There are 4 nested groupings, the coarsest first. Each group lies inside one group of the grouping before and may be the whole of it. The rows also spread widely along 12 directions, which tell nothing about the answers.
In the rows, 128 means zero.
Known rows, each followed by its group in each grouping:
[117 150 129 153 109 152 116 144  87  89 133 141 144 130 121 103 102  91
 125 139 106 118 126 142 136] -> Bomu Q963 Zoz Niru
[ 85  96 138  99 128 113 115 103 134 141 117  81 136 116 120 126 172 141
 174 143 155 104 141 121  93] -> Feva Q517 Zole Zatov
[123 160 117 120 155  93 107 146 107 131 112 134  73 158  89 101 105 136
  83 119 117 114 157 107 121] -> Feva Q517 Zole Lub
[103 120 130 133 135 102  92 144  85 134 102  92 160 147 119 119 144 165
 171 100 114 117  86 108  83] -> Bomu Q606 rasad Lum
[145 147 103 187 137 138 135 123 108 120 161 164 155 105  92  76 121  95
 149 119 126 148  86 151 143] -> Feva Q405 nitol goda
[133 166 142 128 148 130 100 188 101 103 128 145 109 134 116  80 110 113
  88 103 118 107 142 116 118] -> peki Q60 dav lenu
[107 125 139 131  78 146 115  84 147 131 180 114 173  89  94 145 169  97
 160 152 162 111 150 191 159] -> peki Q288 raza vitu
[110 125 166  95  76  96 153 166 126 126 106  54 160 124 126 175 120 174
 167 121  65  88 112 128  97] -> peki Q60 Tegek finak
[119 139 140 126 141 124 148 174 118 124 121 120 121 108 121 146  83 127
 149 144  50 119  94 109 110] -> Feva Q517 til vivun
[108 115 129 164 160 164 101 122  72  95 144 158 139 183 132 114  97  91
  98 130 136 114  74  99 117] -> Bomu Q963 vulon zibo
[130 121 165 144 128 139  99 160  92 116 160 106 175 106  83 123 104 121
 135 121 146  93 126  82 117] -> Feva Q405 nitol Firu
[133  87 129 183 114 165 147  83 130 118 234 140 160 181  95 137  83  57
  66 157 166  78  99 111 162] -> Feva Q517 til Fiz
[137 154 136 147 112  90 140 100 107 114 101 122 164  91  60 115 110 144
 139 125 150 144 154 157 140] -> Bomu Q836 divi masu
[143 109 144 131  86 113 182 173 152 117 138  74 145 111 140  44 121 116
 131 131 131  76 172  83 100] -> Bomu Q963 vulon forek
[147 148 118 158 124  97 156 113 124 138 109 190 109  91 109  86 154 127
 149  92 132 160 130 168 158] -> peki Q60 mufo mego
[121 131 156 121 122 166  79 169 147  97 200 104 184 121  94 129 112  94
  80 134 133  97 149 156 113] -> Bomu Q836 Med lar
[130 116 128 120  82 107 149 130 182 165 177  61 164  78  94 116 154 130
 177 138 122 107 143 149 116] -> Feva Q405 sikop tana
[121 128 103 142 200 154 106 137 143 143 182 148 110 155 118 103  93  76
  81 154 129 130  88 102 113] -> Bomu Q606 kame kis
[147 155  90 177  88  78 151 127 113 179 166  95 120 151  84  73 128 126
 159 111 120  96 105 102 147] -> peki Q653 Big Fasud
[112  97 164 144 134 138  95 104  87 135 124 187 139 100 117 159 166 127
 160  96 163 134 110 128 151] -> peki Q60 Tegek dom
[109  81 160 112 166 131  90 112 139 154 130 190  97 109 132 135 199 129
 128 101 188 130 146 123 128] -> peki Q653 pemi luz
[117 127 141 126 102 154  82 185 135 119 184 115 146 134 129 116 137 100
 105 117  95  91 146 143 115] -> Bomu Q836 Luzev zem
[111  93 156 123  96 129 125 130 100 147 134 134  84 153 137 189 110 121
 119 137  87  79 132  77 142] -> Feva Q405 sikop toza
[167 108 155 180  90 114 145 127 129 140 215 118 185 151  63 119 105 118
  91  95 174  80 116 104 158] -> peki Q653 ligev bifer
[117  87 183 120 144 150 161 125 140 101 138 131 175 114 127 175 107 125
 125 148 136 114  94 128 113] -> peki Q653 pemi biz
[120 117  91 173 121 110 124 102 113 152 142 159 129 127 118  76 189 121
 181  94 139 142  96 154 135] -> Feva Q517 Luzo riz
[ 74 129 144  73 169 143  61 158 121 124 100 150  81 147 151 189 138 137
 109 133  66 137 115 153  92] -> Bomu Q963 tem Detod
[132 128 115 167 131 133 124 100 112 115 166 140 152 168  95 116  96  99
  85 136 142 118 102 140 140] -> Bomu Q606 rasad keka
[114 211 131 123 126 138  54 182  71  88 127 126 126 127  89  83 113 108
 106 115 111 109 158 155 130] -> peki Q60 dav noni
[137 121 146 157 139 167 150 135 137 117 195 166 141 141 113 160  74  77
  83 150 103 112  82 132 155] -> peki Q653 ligev sima
[ 91 109 163  82 148 113 128  96 111 121  62 104 101  94 122 118 129 132
 140 170 182 109 197  77 104] -> Bomu Q963 vulon forek
[121 132 133 131 132  94  98 132 110 153 147 113 126 138  73 139 123 146
 128 109 130 109 126 107 124] -> Feva Q517 til Fiz
[163 131 137 177 145 120 163 161 131 107 145 185 161  99  96  99 107 128
 121  87 101 158  89 160 137] -> Feva Q517 Zole Zatov
[ 99 174 110 139 144 130  82 178  59 129 109 125  92 145 136  79 131 114
 168 124  85 103 101  92 111] -> peki Q653 pemi luz
[120 120 160 107 136 112 137 140 136 136 108 115 140  83 109 166 104 145
 146 147 101 132 131 120 114] -> Bomu Q606 rasad keka
[122 119 131 156  96 136 102 123 102 123 186 101 150 180  95 112 104  94
  89 132 158  74 136  97 135] -> Bomu Q963 Zoz Niru
[118 132 115 131  83 118 147  61 136 115 144 105 133 140  89 122 128 106
 108 162 156 108 165 176 151] -> Feva Q405 sikop toza
[ 86  75 162  96 154 108 110 107 109 147 100  99 116 132 125 154 150 151
 156 133 163  93 133  63  88] -> Feva Q517 til Fiz
[112 111 153  93  89  83 117 152 139 137 117  44 167 133 108 133 152 179
 141 107 128  86 158 120  84] -> Bomu Q606 kame kis
[130 132  97 166 167 102 135 117 110 158 143 129 118 131  91  69 122 115
 153 125 151 129  96  84 119] -> Feva Q517 Luzo riz
[131 169 161  95 131  68  68 228 114 149 135  57 141 125  50 144 102 198
 122  81  80  95 143  92  84] -> Feva Q517 Zole Zatov
[100 128 150 105  85 122  94 143  95  96 112  80 145 143 120 117 152 143
 131 120 129  79 167 130 102] -> Feva Q405 nitol Firu
[130  94 113 175 129 144 135  98 140 183 212 171 109 120 103 149 123  75
 140 147 131 118  94 102 173] -> Feva Q517 Luzo riz
[146 177 122 160 117 109 133 152  96 119 154  86 156 130  73  57  85 107
 122 125 146  92 128  98 129] -> peki Q60 dav noni
[143 151 122 127  88 117 181 112 159 156 151 122  72  72 107  77 109  66
 123 182 151  90 216 104 179] -> peki Q60 dav lenu
[127 133 136 112 155 122  86 161 152 138 150 169 102 129 123  98 176 129
  96  79 139 133 141 161 116] -> peki Q60 mufo mego
[162  72 149 202 108 141 194 104 152 127 197 177 211  85  98 139 125 106
 154 106 142 145  66 157 161] -> Feva Q517 Luzo riz
[131 132 134 148  72 106 173 101 129 140 144  98 171 102  96 151 120 130
 175 134 111 116 100 157 150] -> peki Q60 dav lenu

New rows. What belongs after each?
[113  90 162 114 153 126 100 153 132 150 147 120 130 127 120 162 124 133
 119 120 124 106 122  85  99] -> Bomu Q836 Luzev zem
[113 100 137 111 149 105  70 127 136 172 149 126 120 124  95 140 183 157
 140  91 155 123 127 117 105] -> Feva Q405 nitol Firu
[111 120  97 147  90 134 141  74 151 122 167 107 169 132 112 108 168 106
 155 139 135 130 105 211 128] -> Feva Q405 sikop tana
[116 157 109 110 135  76 100 174 122 191 135  71  73 118  89  90 128 141
 162 131 104  92 156  56 105] -> Feva Q517 Luzo riz
[128 163 114 162 154 134 104 138 101 111 144 131 163 107  83  75 107 101
 139 132 137 142 111 139 119] -> Bomu Q836 divi masu
[106  84 164 104 131 135  87 123 137 158 157 140 104 129 132 148 172 117
 116 113 172  89 153  97 126] -> peki Q60 dav noni
[148 102 128 193 171 178 175 114 115  76 158 185 173 110 131  51 101  60
 115 140 168 138  82 120 127] -> Feva Q405 nitol Firu
[120 158 127 136 115 124 134 126  93 114 109 120 116 122 105 125  75 106
 121 167 100 110 147 114 143] -> Bomu Q606 rasad Lum
[142 160 122 142  92  72 173 132 139 157 146  40 173  76  44 104  89 144
 186 153 118 107 136 111 127] -> Feva Q517 Zole Zatov
[107 122 168 106 161 135  58 187  96 150 145 144  83 146 124 159 127 128
 105 107 115  85 132  58 114] -> peki Q288 raza vitu
[142 142 144 112  91  89 134 165 161 150 149  96 134 101  99  99 154 148
 133  96 125 104 167 143 122] -> peki Q60 mufo mego
[150 156 115 159 163 131 137 166 128 125 153 186  91 112 103  75  97  90
  93 124 107 138 133 120 145] -> Feva Q517 Luzo riz
[119 134 120 187 108 108 113 112  26 127 127 119 131 175  89 101  95 117
 149 115 140  79 102  53 144] -> Feva Q517 til Fiz
[123 117 129 137  71  96 155 101 124 134 118 102 140 125 111 114 141 138
 150 127 132 108 152 137 137] -> Bomu Q963 vulon forek
[125 112 110 122 115  67 146  66 155 148  97 131 122 136 103 111 177 164
 125 107 161 147 152 182 125] -> Bomu Q606 rasad keka
[141 125 118 161 105 139 148 153 145 104 177  85 194 116 119  23 134  89
 131 129 160  95 140 130 107] -> Bomu Q606 kame kis
[126 141 140 157 186 116  76 197  49 124 113 129 126 158 109  86  86 136
 121  88 114 107  88  34  83] -> Bomu Q836 Luzev zem
[102 117 146 117 115 131  97 125 109 105 114 148 138 139 138 124 183 137
 132  92 139 121 128 174 119] -> peki Q60 Tegek dom
[120 104 138 150 134 152 172  88 144 113 164 133 168 104 102 149  96  89
 134 176 140 128 100 144 139] -> Feva Q517 Luzo riz
[161 153 135 167  94  94 160 192 120 152 160  89 159  95  91  69 110 134
 174 102 102  96 113  87 126] -> peki Q653 Big Fasud
[119 105 141 146 157  91  94 112  94 142 117 150 150 136  86 135 160 170
 151  69 156 140  90 124 110] -> Feva Q517 til Fiz
[ 97 108 135 107 173 157  90 140 133 125 160 136  88 156 130 117 124  88
  80 154 145  93 146  93 107] -> Feva Q517 Zole Lub
[101 137 126 117 162 129 109 172 116 128 121 123 119 152 147 127 137 138
 148 118  74 123  65 131  85] -> peki Q653 pemi luz
[162 137 113 156  71  73 119 173 138 166 181 102 136 152  80  93 151 161
 118  59  99  97 131 132 130] -> Feva Q405 nitol Firu
[118  96 125 142 122 145 136  88 158 160 200 124 144 142 104 185 100  90
 105 168 125 113  98 130 150] -> Bomu Q606 kame kis
[103 139 139 118 136 130 112 147  87  99  86 117 118 126 135 101 115 118
 131 139 114 107 150 105 102] -> Bomu Q836 Med lar
[137  85 158 166 155 124 159  77 117 157 132 197 132  86 102 154 133 119
 157 122 177 148  97 103 163] -> peki Q653 Big Fasud
[127  81 167 121 115 108 163 102 129 143 123 118 118 121 110 172 105 137
 123 142 139  97 142  80 131] -> Feva Q405 sikop toza
[112 169  87 148 153 121  94 122 106 149 159 136 101 147  81 118 110 104
 129 143 103 134 100 138 138] -> Feva Q517 Luzo riz
[130  94 152 156 108 163 113 106 117 119 172 157 140  84 111  72 159  69
 130 133 211  94 189 107 157] -> Feva Q405 sikop tana
[146 121 128 149 112 131 135 128 158 141 170 179 119 101 122  83 171  96
 117  98 152 128 148 165 157] -> peki Q60 dav noni
[116 167 104 143 184 110  87 137  80 137 134 132  94 191  97  92 100 120
  97 111 133 116  82  91 109] -> peki Q60 mufo mego
[104  88 118 154 162 171 112  57 138 154 192 189 103 144 129 138 154  58
 114 157 186 122 101 127 160] -> peki Q288 raza vitu
[ 74 105 134  94 110 142  75 134 107 146 138  84  95 157 149 154 156 117
 151 150 104  73 135  97 101] -> Feva Q405 sikop toza
[134 132 116 141  79 115  89 156 141 173 204  98 109 140  96  76 148  96
 111 118 144  71 181  99 142] -> Bomu Q963 tem Detod
[147 138 126 193  86 143 168 126 105 108 159 167 162 107 119  94 123  88
 153 118 113 121 100 156 170] -> peki Q288 raza vitu
[151  93 129 178 113 119 170 135 142 173 179 124 149  88 115  97 117  98
 170 129 128 110 108  75 137] -> Bomu Q836 Luzev zem
[140 115 101 175  89 116 121 131 129 133 189 137 141 164 112  52 174 107
 116  80 148  96 130 148 137] -> Feva Q517 til Fiz
[117 116 138 112 176 102  93 134 125 156 139 116 107 168  95 154  98 144
  82 126 133 112 113  80 100] -> Bomu Q606 rasad keka
[163 130 108 194 115  94 139 115  98 153 162 176 105 177  97  70 130 114
  92  69 160 107 111 101 165] -> peki Q60 dav noni
[129 114 106 160 100 100 164 112 131 144 139  92 154 133 121  81 138 122
 163 125 125 110 110 123 113] -> Bomu Q836 Luzev zem
[118 122 125 152  97 104 118 104 105 150 158  89 154 151  94 107 152 128
 155 114 166  86 118 107 130] -> peki Q288 raza vitu
[102 136 145 124 122 143  88 123  82 132 131 156  84 139 119 151 122  99
 114 139 130  95 150 103 157] -> peki Q60 Tegek finak
[109  74 148 117 142 141 101 115 148 140 157 172  91 140 134 133 171 108
  92 117 165 104 161 120 132] -> Feva Q517 Zole Zatov
[115 149 110 121 151 161 105 168 142  95 176 122 120 179 129 110 101  92
  63 144  78 108 101 157  99] -> Feva Q405 nitol Firu
[146 127  98 179 140 124 145 121 145 153 191 117 159 120  90  66 112  88
 136 133 147 124  95 113 126] -> Bomu Q836 Med lar
[129 102 136 197  78 145 181  75  77  98 159 132 177 150 104 137  81  85
 136 156 142  90  96 110 169] -> Feva Q517 Luzo riz
[138  41 196 139  93 143 168 131 158 120 169 144 170  88 131 143 146 115
 125 116 165  85 156 103 135] -> Feva Q517 til vivun
[129  83 143 143  91 135 172  52 171 126 161 131 185  70  98 134 162 107
 160 150 182 137 142 191 151] -> Feva Q405 sikop toza
[122 102 124 123  90  82 183  96 136 174 107  94  88 116 124 136 131 141
 169 146 109 100 144  89 131] -> Feva Q405 sikop tana
[149 156 121 141 114  95 130 137 146 155 168 111 135 111  74  81 132 123
 121 108 151 113 146 134 139] -> peki Q60 dav noni
[ 85 103 125 101 158 137 132  97 145 120 109 127 113 110 147 111 164 109
 154 160 142 128 133 145  98] -> Feva Q517 til Fiz
[130 128 121 170 113 143 133 170  95 131 179 124 118 158 124 103  88  86
 122 135  87  78 101  71 135] -> Feva Q517 Luzo riz
[170 150 115 165  96 110 153 151 155 159 186 136 132  67  73  79 121 103
 141 121 117 125 154 134 163] -> Feva Q405 nitol Firu
[145 109 119 145  40  93 167 120 180 154 170 123 146 129 116 152 158 141
 127  99  74 121 136 206 153] -> Bomu Q836 Luzev zem
[140  88 151 155 193 114 159  96 126 139 125 176 151 115 105 132 123 137
 133 101 176 157  62 107 119] -> peki Q60 Tegek dom
[122 111 111 149  86  96 147 101 125 157 148  92 133 159 110 117 132 131
 142 127 126  99 116 113 129] -> Bomu Q963 vulon forek
[151  95 159 157 115 140 165 141 131 150 152 187 102  79 129 146  90  88
 120 146 107 114 148  78 174] -> Bomu Q606 rasad keka
[124 110 125 141  71 121 138  97 158 128 169 130 163 147 106 175 143 129
 111 119  98 127 115 212 146] -> Bomu Q836 divi masu
[113 113 134 151 149 178 100 115 112  92 170 154 160 129 117 105 132  79
 111 141 162 118 110 144 124] -> Feva Q405 nitol goda
[137 116 149 159  82 109 155 147 108 129 150  74 196 117 111  95 131 136
 179 102 134  85  95 101 113] -> peki Q60 dav noni
[148 107 158 119 136 107 144 138 168 172 169 137 102 110  98 140 117 122
  93 119 150 102 151  87 140] -> peki Q60 dav noni
[114 131 164  96 122 139  98  91 160 119 159 141 140  92  65 200 108 108
  69 166 155 131 195 188 158] -> Bomu Q836 Luzev zem
[144 128 135 133 131  98 151 182 137 146 135  99 132 123 116 110  91 141
 129 121  79 109 110  86 101] -> Bomu Q606 rasad keka
[130 134 128 149  98 107 115 171  93 160 153  83 134 121 100 111 117 133
 174 116  91  84 112  65 119] -> Feva Q405 nitol Firu
[126  69 174 118 134  99 174 108 139 120  94 142 134 112 125 147 138 157
 126 112 151 118 140 111 112] -> Feva Q517 til vivun
[140 127 118 156  97 135 190  92 161 132 175 123 149 104 100 124  86  83
 126 178 119 127 121 150 158] -> Bomu Q963 vulon zibo
[127 101 125 144 205 133  89 150 114 156 163 144 100 146 113  72 130 105
 108 112 173 108 105  39  94] -> Feva Q405 nitol Firu
[ 93 110 130  64  99  53 127  95 174 196 103  25 116 105  93 159 169 183
 178 147 136 102 178 117  89] -> Bomu Q836 Med lar
[142 117 143 142 154  92 102 144 121 180 172 126 122 158  66 167  86 152
  94 101 125 116  93  65 125] -> Bomu Q963 vulon zibo
[ 83 108 116  97 171 119 115  91 120 127  81 115 101 135 142 106 168 135
 155 146 151 131 122 123  81] -> Feva Q405 nitol Firu
[141 102 137 149 148 106 136 152 125 167 150 143 106 141 114 124 103 127
 116 108 117 112 101  62 120] -> Bomu Q963 tem Detod
[153 101 163 146 141  97 129 147 118 139 121 149 148  95  95  97 133 147
 122  84 175 122 156  82 125] -> Bomu Q606 kame kis
[ 93 113 133 109 133 140 111 146 136 166 151 102 114 107 151 131 156 107
 187 145 105 102 101 101 104] -> peki Q60 mufo mego
[124 133 112 142  99 102 164 136 109  99  72 110 148  98 147  31 180 143
 196 103 119 129 135 154  95] -> Feva Q405 nitol Firu
[166  54 186 143  58  58 232  95 167 108 101 110 211  84  99 108 170 192
 148  68 188 113 170 153 122] -> Feva Q517 til Fiz
[ 99 104 118 137  98  99 144  88  93 143 108  93 128 181 142 135 151 144
 166 116 125  93  79 112 112] -> peki Q60 dav lenu
[132  63 177 124  99 123 159 122 170 115 142 148 175  88 125 144 179 146
 134  97 157 123 153 168 125] -> Feva Q517 Luzo riz
[122 139 122 101 104  99 111 152 162 141 145  95 120 132 106 117 160 151
 119 105  98 115 151 173 104] -> Feva Q405 sikop tana
[117 130 141 132 126 109 124 121  96 128 110 115 126 130 101 139  98 129
 124 138 125 109 141  99 124] -> Bomu Q836 Luzev zem
[114 164 125 128 160 120 132 136  96 125 107 112 117 114 109 102  93 112
 150 150 120 121 104 100 114] -> peki Q60 dav lenu
[110 123 159 133 104 171  98 126 110  81 176 113 173 140 117  99 133  78
  97 139 184  74 156 138 130] -> peki Q60 mufo mego
[ 76 129 121  87 150 124  56 153  97 161 132  55  73 161 128 102 141 119
 143 152 131  63 150  42  76] -> Feva Q405 sikop tana
[111 105 134 114 147  87 119  82 129 184 122 115 100 129  87 179 114 145
 132 151 145 121 129  85 130] -> Bomu Q606 rasad keka
[126 100 166 144 123 111 133 135  92 139 100 142 141  85 116 146 122 141
 169 112 124 121 130  84 128] -> Bomu Q836 Luzev zem
[ 93 103 135  81 151 118 104  96 169 136 120 144 101 147 128 186 156 142
  87 133 118 143 140 188 107] -> Bomu Q836 Luzev zem
[137 131 129 177  91 130  95 175  96 131 188 111 177 145 101 104 121 114
 136  90 101  93 100 116 126] -> Bomu Q836 Luzev zem
[133  79 157 141 102 148 175  71 173 110 179 133 175 107 111 104 153  87
 108 154 220  98 164 155 149] -> peki Q653 pemi biz
[148  79 152 154  89 108 198 120 141 143 133 125 149 101 129 123 116 123
 142 129 133 103 138  89 141] -> Bomu Q606 kame kis
[149 134 132 143 126 129 154 128 159 127 156 164 122  93 113  77 138  93
 108 121 154 129 154 154 150] -> peki Q60 dav noni
[105 111 136 118 172 104 109 144 101 151  99 119  89 123 121  95 138 138
 154 124 144 106 134  52  94] -> Feva Q517 Zole Zatov
[153 151 142 151  85 122 159 124 139 153 172 176 106  95  86 182  86 100
 109 136  83 126 136 154 201] -> peki Q60 mufo mego
[119 126 135 140 137 146  91 155 132 148 188 129 157 116 108 126 147 110
 150 110 123 120  85 138 122] -> peki Q60 Tegek finak
[ 87 110 140  98 101 114  80 126 119 128 132  53 156 158 115 133 159 146
 136 125 142  78 148 123  83] -> Bomu Q836 Med lar
[157 124 135 145 138 110 144 132 181 116 182 131 182 134  85  77 154 133
  84  84 177 131 122 183 114] -> peki Q288 raza vitu
[102 147 148  86 188  95  84 154 100 127  85 107 109 151 103 133 123 169
 112 106 134 123 116 101  78] -> peki Q60 Tegek dom
[118  86 147 138 129 155 104 186 112 127 156 123 110 133 171  52 147  81
 122 119 145  63 162  43  98] -> Bomu Q836 Luzev zem
[116 139 175 127  68 161  83 203  92  94 152  97 182  72 117 119 138 115
 171 115  92  83 160 134 121] -> Feva Q405 sikop tana
[128 131 148 105 148 140  75 175 169 146 204 146 108 151 101 142 138 114
  54 106 124 103 142 145 126] -> peki Q653 ligev sima
[117  83 137 146 176 168 117 117 152 105 166 210 143 138 138 142 155 103
  95 106 132 158  77 186 122] -> Feva Q517 Zole Lub
[119 106 121 159 162 131 105 138  95 143 165 147 100 196 116 126 101 110
  92 115 120  95  80  67 118] -> Feva Q517 Zole Lub
[ 94 178 107 121 181 149 107 128  68  81  83 143  75 164 128 109  69  93
  96 173  88 128 112 123 110] -> Feva Q405 sikop toza
[137 128 171 168 151 165  93 189  67 102 159 180 138 105  99 122  79  92
 111 114 120 103 122  69 147] -> Feva Q517 Zole Zatov
[103 170 120 117 133 118  82 158  89 111  99 117 117 132 112 112 122 131
 131 124  86 124 137 143 107] -> Bomu Q836 Med lar
[125  95 148 144 147 147 150  93 159 140 174 125 184  76 102 109 148  97
 167 149 191 129 105 135 127] -> peki Q653 ligev bifer
[123 149 136  56 110 103 147 202 221 111 125  51 147  93 134  89 147 152
 107 134  77 117 188 194  66] -> Bomu Q606 kame kis
[121 120 149 100 140  87  77 156 139 157 123 132 115 131  97 145 161 174
 112  77 126 131 144 137 103] -> Bomu Q963 tem Detod
[122 169 101 156 124 110 134 118 102 153 147 107 122 134  87 112 103 112
 159 149 108 118  91 121 141] -> peki Q653 Big Fasud
[118 167 115 143 206 116  63 146  63 149 118 155  92 130  73 122  93 129
 132 119 118 145  87  75 116] -> Feva Q405 nitol Firu
[107 126 122 130 152 125  97 134 105 130 137 120 117 172 119 114 118 124
 108 124 128 111 105 101 102] -> Bomu Q963 vulon zibo
[142 143 128 141 122 113 161 115 126  85 102 153 130 120 107  76 125 124
  97 115 140 137 158 175 130] -> Feva Q405 sikop tana
[123 112 137 111 170 109 112 119 166 103 141 106 178 159  92 111 140 152
  70 101 171 136 118 174  72] -> Bomu Q836 Med lar
[157 120 146 176 158 121 120 143 100 162 176 151 117 114  68 108  66  92
 100 130 165 102 135  25 151] -> Bomu Q836 divi masu
[161 113 142 205 128 142 129 121  83 120 165 209 146 110  90 104 113  95
 119  89 154 133 108 114 173] -> Feva Q405 sikop tana
[121  87 132 160 179 153 111 115 109 127 164 142 141 159 126  89 110  86
 100 139 183 103  98  65 108] -> Bomu Q606 rasad Lum
